The rows of a group lie close to one hidden flat surface of 13 dimensions, which passes through zero. Surfaces can cross.
(in the rows, 128 means zero)
Known rows, each followed by its group:
[134 110 114  78 115 107 125 148 155 124  98 180 139 153 154 119 119 134
 126 131 128  38] => Z885
[129 167 134 104 144  87 131 120 207 154 127  88 159 137 107 163 143 147
 119 116 103  87] => Z268
[133 150 135 118 134 167 107 113  97 176 113 106 136  70 185 130 147 115
 134 168  90 136] => Z885
[148 124  86 139 164 109  90 172  99 117 109 105 134 116 132 106  81 119
 112 135 127 216] => Z268
[ 73 128 185  92  77 105  85 153 169 133 143 108 132 118 122 158 133 185
 127 146 118 135] => Z885
[128  98 129 145  96  93  82 132 100 103  99 189 150  65 116 149 115 149
 121  88 176 188] => Z54
[160  86 131 185 144 137 136 187 104 110 128 103  64 127 112  95 161  71
 103  99 130 176] => Z268
[135 185 101  92 186 158 147 112 124 168 129 128 114 165 173 115  98 112
 112 152 125  95] => Z54
[123 119 185 191 158 133 123 153 133 109 141 140 101 155 102 122 175 102
 111  56 149 139] => Z885
[130 108 128 142 124 134  79 122 113  97 125 164 149 102 138  71 110  84
 185 116 149  86] => Z157
[135 145 192 160 149 138 153  78 196 140 148 104  94  97 106 161 131 141
 138 124 128 132] => Z157
[139 133 112 132 133 161 104 213  76 140 109 122 112 171 122 116 141 141
  78 136 119 128] => Z157
[112 173 168 106 137  85 173  99 148 155 141 150 133  97 145 152 112 124
 117 123 179 148] => Z739
[115 119 117 141  87 177 136 113 128 116 150 120 139  89 111  68 105 129
 126 177 156  92] => Z54
[137 134  80 106 106 135 151 112 161 130 102 129  70 108 152 146 101 127
 127 133 121 116] => Z739
[124 111 102  77 105 122  81 196 177 150  95 125  90 128 159 121 155 117
 106 147  69 129] => Z54
[110 121 132 112 156 116  92 108  81 117 142 157 124 124 169 116  98 103
 167 121 148 171] => Z739
[135  51 152 110 133 134 129 157 116 104 110 156 109 183 119 157 143 207
  89 141 102  84] => Z54
[134 152 128 111 156 118 137 129 131 139 162  98 107 101  95 129 129 149
  95 120 182 105] => Z157
[130  89 151 159 107 155 116 127 103 102 118 113 126 153 111 161 169 169
 141 110  91 102] => Z54
[145 206 105 126 174 125  90 131 208 144 104 139 158 129  95 156 165 162
 120  81 112 109] => Z268
[128 115 148 129 161 130 127 170  82  95 115 196  84 150 156 121 175 136
 138  80 146 139] => Z739
[127  72 105 147 148 143  64 134 104  95 161 105 154  97  95  48 111 115
 122 136 164  89] => Z268
[146 151 114 115 131  90 129 141 166 170  76 155  99  88 177 166 124  91
 101 120 104 233] => Z54
[142  58 177 158 139 139 140 138 116 108 118 164  95 111 159  89 121  97
 138 164 113 186] => Z54
[117 183  54  94  70 125 141 153 161 155 101 104 134 101 142 116  95 122
 106 161 119 148] => Z157
[174 137 153 139 147 101 163 161 148 113 144 142 154 143  38 121 139 175
 109 123 184  64] => Z54
[136  49 104 153 100 140 153 128  54 102 145 102 134 180 116 108 123  92
 133 146 108 121] => Z157
[112 120  98 104 142 135 139 101  97 121 107 206  81 143 209 134 137  89
 147  99 117 170] => Z54
[113  93 151 151 126 167 110 118 105 123 139  93 127 124 137 115 104 144
 122 166 106 133] => Z54
[119 149 175 158 166 174 105 179 146 158 120  89  76 178 137 134 121 135
  82 147  81 169] => Z885
[136 139 193 146 184 111  92 139 134 157 161 126 147 100 113 106 147  82
 122 126 151 174] => Z739
[171  95 112 141 156 116 106 153 125 127 126 102 123  90 114  96 121  96
 133 153 118 174] => Z885
[100 107 135  91 123  82 109 164  94 125 109 132 108 145 188 144  72 131
 132 151 111 220] => Z268
[141  68 118 148 149 167 161 105  83  84 133 138  90 183 102 165 148 203
 102 125 107 149] => Z157
[179 160 108 130 137 108 166 118 159 132  80 181 153 156 121 166 157 131
 161 102  98 114] => Z268
[131  96 120 116 116 149  53 162  97  96 148 145  95 102 103 109 173 130
 179 115 124 156] => Z885
[153 147 119 140 114 112 102 154 141 147  77  98 129 129 137 168  73 133
 140 140  86 177] => Z739
[167  98 137 170 118 145 117  83 162 111 115 132  57 113 101 172 127 102
 182 100 102 145] => Z157
[172 106 139 111 164 152 102 141  93 146  93 148 142 118 168 124 145 134
 144 157  94  67] => Z885
[156 189 171 160 183 126 144 126 114 161 109  96 137 167 136 168 112 119
 148 111 107 120] => Z268
[ 68 110  97 138  55 117 143  95 111  90 129 114 179 127 138 127  87 156
 122 131 136 147] => Z885
[100 146 107 135  84 130 161  58 118 117 149 126 161  98 131 129 111 118
 153 120 161 101] => Z54
[121 152 166 135 143 117 155  87 161 136 134 109 174 120 141 130 126 138
 158 143 106 119] => Z157
[101 186 123 149 115 185 141  88 162 117 141 149 119 106 120 139 171 164
 146 112 118 169] => Z268
[159 116  91 168 100 119 204 159 126  91 100 129 147 182  93 146 178 149
 113  98  92 153] => Z739
[133 116 130 101 127  89 129 167 149 155  95 113 118 152 147 159  88 147
  87 160  96 175] => Z268
[ 75 125 132 151  71 156 144 106 100 104 163  91 144 146 135 110 164 117
 170 124 104 118] => Z739
[ 99 213 149 115 143 110 127 106 146 166 174  74 154 113 136 108 102  77
 169 136 144 144] => Z54
[133 106 150 200 120 146 173  91  96 102 146 111 173 101 119  76  64 101
 152 179 143 187] => Z739
[137 179 132 118 122 169 136 118 136 149 120 168  98 115 150 140 201 108
 171 105 107  99] => Z739
[144  93 111 145  92 152 189 102  99 102 113 149 136 100 117 148 154 188
  99 143 134 129] => Z885
[ 97 116 109  95 107 126  89  93 110 123 162 112 176  82 136  89  93 125
 152 167 154 106] => Z268
[155 149 107  87  91 107 139 144 170 170  91 176 132 103 128 168 154 134
 110 153 103 159] => Z268
[155  91 149 125 127  83 169 131 142 121 104 176 133 112 143 136  94 119
 139 168 119 233] => Z268
[ 83 157 114 129  87 152 105 101 153 157 139  99 105  72 144 144 146 114
  89 109 138 139] => Z54
[158 146 183 182 128 116 158 133 144 125 112  85 158 164 115 145 139 108
 205 134  61 147] => Z885
[140 114 163 105 126 124 119 120  93 120 108 141 175 154 135 172 134 195
 171 146  97  67] => Z885
[127 126  72 128 153 154  83 160  81 106 113 143 107 182 125 132 117 143
 116 104 114 161] => Z885
[123 139 137 165 102 194  93 143 146 107  99 208  95 111 133  92 116 129
 127 111 161  87] => Z157
[ 97 138 148 158 138 203 119  97 110 145 152  89  86 132 125 159 155 163
  77 116 121 111] => Z54
[156 109  94 128 168 150 144  98 102 126 131 104 162 139 136 103  75 134
 136 200  97 153] => Z739
[143 134 171 199 136 176 165 129 177 102  76 205 141 147 135 113 140 160
 122 119 108 118] => Z157
[ 84 146 182  98 160 115 122 120 118 159 157  71 132 170 139 181 108 184
  91 147 118 145] => Z739
[183  82 119 175 144 124 150 113 176  96 108 104  98 146  90 157 172 122
 159  95  63 134] => Z157
[101 194 182 138 200 127  97  93 101 136 145 153 153 122 147 141  81 146
 146 100 187 148] => Z268
[159 130  90 133 195 137 111 124  94 130 150  94 115 150 103 115  78 116
 116 146 142 176] => Z885
[145 161 164 149 125 148 185 140 137 132 101 141  82 151 121 180 160 174
 110 105 121 114] => Z739
[138 110 169 159 150 167 117 107 116 131 171  70  65 122  87 153 127 140
 127 132 138 118] => Z157
[117 139 136 162 117  75 127 111 109  89 137 148 170 135 104 147 151  99
 180  43 158 152] => Z885
[186 151  83 152 154 132 180 128  60 142 132  59 148 141  93 148 127 127
 123 131 128 116] => Z268
[137 114 128 119 127 122  65 156 129 125 109  91 140 148 134 130 132 118
 174 118  81  56] => Z739
[127 180 105  97 177 150  79 136 116 117 136 139 126  99 125 124 128 195
 139 113 164  91] => Z157
[103  94 179  94 147  82 120  55 103 136 168 114 147 144 147 192 143 117
 186 115 107 142] => Z157
[140 103  98 111 154 106 176 164 134 107 109 142  30 147 160 148 138 140
  90 107 123 192] => Z739

New rows. What belongs after each?
[129 142 139  97 169 127 118 136  96 134 116 211 119 122 179  96  80 109
 145 158 162 166] => Z54
[177 167  95 134  92 119 167 142 166 167 100 103  79 124  93 169  88 105
 104 130 138 119] => Z157
[156 133 102 128 160 153 165 129 115 114 140 151 132 142 109  67  89 127
 120 166 165  91] => Z54
[110 121 167 132 145  92  51 158  83 119  98 148 182 145 161 147 128 131
 159  86 116 130] => Z885
[115 143  99 123 177 150  63 172 145  94 127 118 141  90 136  71 162 176
 130 121 114 147] => Z157
[123 171 101  69 120 125  99 157 100 179 139  76  88 138 121 186 108 154
  92 143 135 128] => Z157
[144 112 160 113 187 138  80 161 125 136 125 120  65 141 143 140 146 131
 130 108 113  96] => Z739
[103 134  98  73  96 128 124 121 158 151 134 164 104  68 161 108 144 112
  93 135 166  94] => Z885
[133 120 119  97 142 151  85 168 124 118 133 161  74 146 112 119 114 153
 134 150 132 158] => Z885
[192 133 117 152 145 121 218 102 151 121 120 161 148 141  80 134 173 129
 125 106 143  64] => Z739
[111 129 166 180  73 162 177 167 120 105 115 138 133 116 119 100 129 165
 100 147 146 149] => Z739
[134 122 135 175  90 180 158 153 142 108 131 156 126 146  67 119 217 160
  86  97 134  79] => Z739
[168 123 106 172  90 142 207 105 126 128 133  91 116 129  93 116 103  83
 134 146 139 110] => Z157
[134 124 133 147 118 148 174 141 152 122 119 106  83 189 112 157 173 140
  98  93 101  63] => Z268
[162 150 150 158 191 133  96 128 176 102 133 143 109  75  97 106 169 132
 167  75 152  97] => Z157
[ 94 176  87  98 134 123  38 164 110 137 133 119 136 124 129 127 126 129
 125  91 147 142] => Z54
[ 72 126 132  94  58 149  86 123 119 137 112 170 114  78 175 143 105 165
 114 158 134 179] => Z54
[147 114 166 129 142 159  95 172 137 127 136 158  99 122 110  90 188 116
 137 120 133  61] => Z54
[165 130 134 165 134 143 213  75  77 126 156 120 103 124  88 147  74 129
 123 144 195 133] => Z157
[102 166 171  93 138 106 126  78 132 156 140 115 111 104 179 161  79 119
 174 135 149 108] => Z739
[159 119  98 146 181 132  83 155  96 118 105 153 123 153 143  94 138  63
 143  83 124 115] => Z885
[120 139 102 172 148 125 128 130 159  97 146  92 119  94 110  89 129 107
 131 104 136 206] => Z268
[140  81  92 117 139  69 179 107 148 103 153  95 139 169  95 138 141 119
 109  94 139  77] => Z739
[117  85 100 100  42 112 103 147 186 147 122 136 132  47 143  77 114  72
 121 199 107 188] => Z268
[102 100 116 103  95  60 155 125 131  94 118 152  98 123 140 155  60 154
  92  92 202 123] => Z739
[180 130 165 130 143  93 198 108 116 122  98 197 162 128 136 141  87 139
 168 163 144 151] => Z54
[135 121 134 135 132 157 157 149 133 115 127 149  88 140 123 121 177 151
 101 116 131 103] => Z739
[156 130 119 106 103 128 211 108  45 148 137  93 122 143 128 180 147 143
 144 155 117 127] => Z268
[ 98 109 153 127 105 112 131 132 104 103 126 116 132 133 145 131  75 158
 128 136 153 113] => Z739
[124 115 198 139  95 113 145  89 136 118 147 163 151  82 119 127 155 113
 178 117 163  83] => Z54
[134 124  60 111 123 112  99  75 137 133 138 152 119 102 119 133 108  72
 144 101 152 161] => Z739
[136 131 141 149 135 139 209  59 120 111 154 124 156 144 101 142 122 161
 139 139 148  86] => Z268
[174 177 129 140 145 102 116 195 132 118 106 156 136 158  71 156 176 146
 157  78 128 149] => Z54
[ 89 139  65 164 109 188 108 140 105  88 119  98 101 160 151  95 107 131
 131 106 106 136] => Z268
[102 145 101  91  61 117 131  95 108 143 131 143 150 131 156 136 120  77
 177 125 130  83] => Z157
[193 129 121 153 143 158 105 107 172 154 105 123 111 107  74 159  80 150
  96 145 141  71] => Z739
[ 84 107 140 108 130  95 107 155 133 121 145 135  98 131 112 152 103 185
  40 115 181 200] => Z54
[120 138 116  74 134  90 107  96 180 133 133 175 186  99 116 132 111 166
 121 137 160  94] => Z268
[145 159 146 154 187 119 101  99 140 125 145 118 186  86 102 105 106 133
 162 134 143 166] => Z268
[166 137 115 132 156 117 110 141 145 141 126 191 158  95  98  94 174  84
 118 109 155 140] => Z739
[122  94 185 130 135 122  84 161 134 156 136 108 120 111 139  97  93  86
 100 159 140 117] => Z268
[122 106  71  73 148 140 161 112  93 107 130 137 124 157 182  98 121 146
 145 164 102 114] => Z739
[147 179 122 107 155 134 126  99 131 161 118 140 184 108 114 165  98 188
 120 173 129 157] => Z268
[128 178 154 136  97 116 170 142 169 161 111  97 145 110 133 145 119 135
 117 163 108 163] => Z739
[129  79 123 134 175 118 150 129 138 117 140 134  67 161 145 114 157  87
  83  94 129 134] => Z54
[165  97 102 125 143  95 100 157  93  88 113 169 184 124  98  86  75 142
 149 140 173 109] => Z54
[149 111 185 165 170 149 123 140 108 120 146 129 100 128  97 126 143 140
 132 127 139 164] => Z885
[132 182 128 122  86  88 148 131 138 146  86 178 188  80 149 131  70 126
 137 153 161 174] => Z739
[114 144 141 125 102 126 110 200 129 161 112 145 108 148 147 126 180  86
  93 111 104 163] => Z157
[152 109 170 108 177 100 140 114 138 153 129 106 156 143 132 138  95 134
 113 156 127  62] => Z54
[115 163 108 156  41 129 184  83 167 125 137 132 140  69 126  99 148  57
 181 116 142 131] => Z739
[ 86 154 113  90 126 112 177  79 107 119 147 126 143 194 152 158  95 156
 151 134 129 130] => Z54
[149 100  96 124 104 151 143  95 119 144 135  78 152  60 139 107 181 108
 134 151 101  60] => Z885
[124  79 145 143 112 125 191 124  60 119 173  64  88 139 124 110 117  99
  99 135 171  89] => Z268
[147 159 141 126  91  95 120 190 132 124  64 182 172 101 157 111 127 120
 167 123 130 111] => Z739
[105 111 165 145  97  96 146 195 120 104 126 108 190 162 103 106 159 165
  98 123 128 106] => Z739
[ 96 128 136 141 109 146 128  91  87 126 151 122 139  76 131 145 143 155
 101 120 160 166] => Z885
[121  94 139 122 120 193  57 175  89 132  98 110 121 149 152 129 102 194
 113 198  63 135] => Z54
[135 112 146 141 133 105 200 123 119 112 141 122  94 149 122 149 136 134
 111 112 146 142] => Z268
[ 88 148 163 149 136 180  68 148  98 157 138 110  89  89 156 137 169 133
  94 121 121 197] => Z885
[123 119 108 107 101 107  66 129 160 132  98 134 121 124 166 157 163  83
 208 102  43 163] => Z157
[134  66 134 113 164  84  59 190 137 115 106 131 131 151 137 106  81 132
  95 140 121 143] => Z268
[144 135  97 148 148 195 141  85  93 133 136 125 145 165 111 141 141 150
 135 161  81 165] => Z739
[152 100 171 135 116 155 128 140 138 168 161  84 114 103  83 124 194 107
 101 149 124  61] => Z268
[133 124  99 180 175 209 113 115  86 130 128 121  74 121 145 104 128 110
  79 119 134 165] => Z54
[142 118 133 139 142 119 160 157 108 135 147 115 129 128  92  93  89 130
  50 149 201 103] => Z157
[118 151 150  96 114  67 158 151 147 137 105 149 143 100 165 131  94 133
 124 135 162 140] => Z739
[147 132 139 130 166 136 179 116 110 126 117 162 112 156 125 161 116 183
  88 133 150 142] => Z739
[173 146 135 187 143 181 187 103 121 130 125 136 130 133 104 124 161 124
 140 146 103 159] => Z739
[110 144 155 125  89 121 184 110 169 142 139  66 113 153 137 164 164 121
 159 138  65 118] => Z268
[110 120 165  81 167 127 109 125 151 178 123 145  84 118 207 127 114  99
  94 158 115 129] => Z54
[106 188 126 101 151  71 177  81 164 158 164  99 136 141 128 161 130 101
 119  81 163 120] => Z54
[164 123 103 125 125 144 164 146 151 121 104 173 123  72 143  62 118 119
 114 174 151 106] => Z739
[ 67 118 126 131  82 146 101 115 156 146 144  95  83  73 162 122 138 100
  88 128 119 189] => Z54
[121 158 145 102 156 130 159 105 139 153 137 152  90 104 161 138 109 140
 106 153 156 159] => Z739
[126 127  84 113  77 155 103 156  88  92  63 200 108 121 174 123  79 169
 149 136 135 115] => Z739
[141 163 143 128 133 164 135 119 136 156 100 102  91 137 148 180  90 169
 130 164  89 132] => Z739
[151 108  96 119 168  69 134 131 127 103 128 165 133 144 127 114 140  79
 138  69 159 118] => Z54
[177 159  92 141 196 142 151  92  96 159 124 114 135 134 138 131 145  76
 129 101 129  96] => Z885
